The groups are shells around one centre, one inside the other: the same stretched ball of 6 dimensions in 7 sizes.
Known rows, each followed by its group:
[-13  18   3  16   0 -19 -30  35  14 -10 -17 -22   4]
W
[-24  18   5   5 -37  22 -35  12 -17 -23  -7  -5  29]
J
[-18  24  -2  22 -62  38 -21 -23 -31 -21 -10  10   7]
R
[ 67  -8  -7  -1 -14  27 -33 -28 -55  13  58  48 -10]
R
[ 19  12   4   1 -30  45 -23  -9 -40 -23  18  19  34]
X
[ 32   4   5  11 -35  41 -43 -15 -74 -28  43  35  21]
N
[  1  11   6  21 -28   5 -49   9 -41 -21  17   9   4]
Y
[  2   8  -2  20 -11  -3 -39  23 -25 -25   7  -7   8]
J
[-21   7 -26  21 -34  -7 -26   2  -3  -1 -13 -14 -21]
N
[  4   6  -6  30 -32  -1 -46  -1 -45 -16  17  10 -17]
N
[ 30  17  19  -2 -10  10 -32  -5  -7  20  21  27  -6]
Y
[ 12  -1 -24  10 -31  17 -22 -14 -25  -1  12   9  -8]
N
[-28  17   3   3 -22   4 -37  28   2 -16 -13 -17  25]
Y
[-33  12  -2  17 -32   2 -47  28 -24 -33  -6 -17  22]
W
[-17  30  24  23 -17  -4 -41  28  -8 -24 -11  -9  14]
Y
[ -2  19  16  14 -16  12 -39  23 -25 -30   4  -2  28]
J
[ 32  -6   3 -17 -11  25 -48   8 -43  -5  46  25  30]
Y
[-13   1 -17  23 -19 -23 -46  21 -15  -7   2 -13 -19]
B
[-13   9  10  -8 -14   9 -48  35 -15 -21   8  -8  41]
R
[ 25  -2 -14   8   5 -19 -30  13  -1  16  15   1 -22]
R
[ 53  -4   1 -15   9   2 -34  -1  -9  33  41  30 -10]
J
[ 42   0  -6   7  12  -8 -28  11 -13   6  25  10 -10]
R
[ -9   8  -6  -1  -5  -1 -30  30   5 -10  -5 -17  22]
X
[ 18   8   6  10  -3 -17 -43  13  -7  15  17  10 -19]
J
[ 45   5  21 -18 -25  52 -44 -14 -59  -6  54  49  38]
B
[ -2  16  22  -8 -30  30 -49  11 -31 -15  19  17  38]
R
[ 32   6  19 -26 -16  25 -47  -4 -22  25  42  39  16]
B
[  5  14   5  21  22 -52 -37  40  30  18  -9 -18 -33]
X
[-25  21  11   4 -22 -11 -41  20  15  10 -12  -8  -3]
Y
[ 34   0 -12  11  18 -31 -28  16   9  24  14   1 -34]
X
[-13  17   3  38 -33   4 -41  12 -42 -41  -1  -6   5]
W
[-69  29  -7  48 -71  -2 -39   4 -18 -33 -39 -24 -13]
B
[ 31  -3 -11  -3 -22   5 -37 -19 -20  32  33  31 -28]
R
[ 26   9  -2  20  18 -32 -27  22  10  12   4  -5 -27]
B
[ 55 -18 -13 -34  -4  24 -36 -10 -27  32  57  38   7]
B
[ -6  16  -2 -12 -40  30 -21 -15   3  18  -1  14   8]
X
[-18  17   7  -8  -1 -18 -36  33  35  19 -14 -16   4]
N
[-11  11   2  13   5 -17 -39  47  -1 -25  -6 -25  21]
B
[ 36  -4  -8 -18  -7  11 -30  -7  -7  31  32  25  -6]
Y
[  7   0  -2 -23 -23  20 -42   4 -14  14  25  16  19]
W
[-18  17   7  -5 -27   5 -38  12   7   9  -5   0   9]
J
[ 24   2  10 -18 -15  18 -47   3 -24  13  36  27  16]
J
[-18   4 -22  17 -31   8 -28  11 -20 -23  -7 -16   9]
X
[-40  14  -3  17 -25 -18 -46  34   2 -14 -18 -25   3]
W
[  2  -1 -11   7 -15   3 -42  20 -29 -18  16  -4  14]
W
[-57  22 -13  32 -52  -3 -31  12  -2 -23 -36 -28  -5]
W
[-19  15 -11  48 -39 -10 -38   4 -34 -29  -9 -10 -23]
N
[ 54 -13 -12 -34  -7  35 -29 -14 -26  26  51  37  16]
X
[ 18   2 -11   8 -31  35 -27  -8 -48 -25  22  14  21]
N

New rows, each followed by its group:
[ 63  -9   2 -32 -20  49 -37 -28 -49  23  66  58  18]
N
[ 35 -11 -23   1 -29  30 -30 -20 -52  -4  39  27   2]
N
[-24  16   5  21 -19  -2 -43  35 -21 -39  -8 -20  25]
W
[ 37  16  11  -2  -4  12 -20  -8   1  22  16  24  -7]
N
[ 45  -1   0   0 -34  41 -38 -29 -64  -2  50  47   5]
W
[-24  21   0  37 -16 -36 -40  25   7  -5 -20 -21 -30]
R
[-24  15   4  21 -34  14 -43  22 -36 -44  -3 -11  31]
W
[ 24  17  19   8  -5  -8 -39   6  -5  19  17  19 -16]
W
[ 25  18  20   9  -5  16 -33  13 -26 -19  17  13  22]
W
[  0  18  19 -13   2 -14 -40  26  29  29   1   2   0]
N
[ 26  -7 -12 -12 -19   5 -41  -8 -17  30  34  25 -15]
R
[  7   8 -21  12 -56  30 -18 -42 -25  15   8  25 -25]
B
[ -7  19   4  26 -34  -8 -39  -5 -11   8  -1   9 -30]
R
[ 68  -7  13 -25  18  16 -44  11 -33  14  61  38  22]
W
[ 76  -8  17 -22  36   4 -46  24 -29  11  63  32  22]
B
[-30   9  -9   9 -34  -4 -43  16  -8  -6  -7 -12   1]
Y
[ 51   2  17 -32  27  -2 -37  21  12  38  38  24  11]
N
[-62  31   6  24 -59   6 -38  11  -1 -20 -35 -19   7]
R
[ 61  -4   1 -31  -8  41 -25 -21 -26  27  51  46  16]
B
[ 32  -6  -2  -1  25 -22 -45  38 -11   0  28  -2   5]
B
[ 12  13   9  22  -5 -19 -45  19 -16  -3  11   4 -15]
Y
[  7  10 -16  18 -63  42 -19 -43 -44  -4  11  27 -12]
N
[-40  27   2  32 -46 -16 -38   2   6   5 -26 -10 -32]
B
[ -6  10 -19  29 -64  27 -26 -35 -43  -9   5  17 -22]
R
[ 38  15  12  27 -16  12 -32 -10 -43 -11  26  27 -11]
N
[ 44   5   4  13   8 -11 -34   6 -17  12  28  18 -21]
Y
[ 70 -15  -2 -15  22  -2 -44   9 -30  22  60  32  -4]
N
[ 59 -11   5 -12   7  16 -50  11 -53  -5  61  33  21]
N
[ 43   7  26 -19  -8  44 -44   7 -50 -17  48  35  53]
X
[ 55   6  19  -7  17   5 -36  12 -17  11  39  27   8]
Y
[ 76  -6   1 -22   1  28 -26 -24 -27  36  57  52  -5]
N
[-13  17  17   2 -40  23 -51   8 -33 -16  12  12  26]
R
[ 32   4 -11  -5 -17  15 -18 -20  -5  29  19  24 -18]
N
[ -6  13   1  17 -58  25 -43 -22 -44  -6  15  24  -7]
N
[ -8  33  19  44 -15 -18 -33  17  -5 -18 -18  -8 -18]
B
[-21  19  -2  19 -49  32 -28  -2 -34 -35  -7  -2  25]
W
[-65  23  -5  28 -34 -34 -43  34  24  -6 -42 -39 -16]
X
[ 36  14  18 -15 -13  30 -27 -10 -13  16  27  33  15]
R
[-31  30  16  16  -5 -15 -29  41  26 -15 -32 -30  15]
B
[ 32   8  14  13   9   2 -42  27 -36 -26  27   7  21]
N
[-43  12  -1   6 -43   6 -52  22 -18 -20  -7 -13  21]
B
[ -8   1 -26  18 -32  10 -26   2 -26 -19   1  -8   1]
X
[ -3  23   6   7  -9  -6 -18  10  26  15 -17  -6  -9]
B
[  5   6 -22  14 -55  28 -22 -36 -32   7  11  22 -21]
R
[-25  15 -17  24 -21 -21 -24  13  17   4 -26 -23 -26]
N
[ 53   0   5  -2 -19  40 -36 -16 -62 -11  51  41  19]
W
[ 37   9  11  14   2  11 -34  14 -38 -24  26  13  18]
N
[ 37   0 -18  12  -7   0 -19 -11 -13  16  19  15 -27]
B
[ 44 -15 -11 -30  -7  17 -40  -5 -22  31  50  32   5]
N
[  5  13  10   2  -4 -27 -44  15  19  35   6   7 -29]
X
[ 61   2   8 -18 -18  36 -29 -32 -32  32  51  55  -4]
N
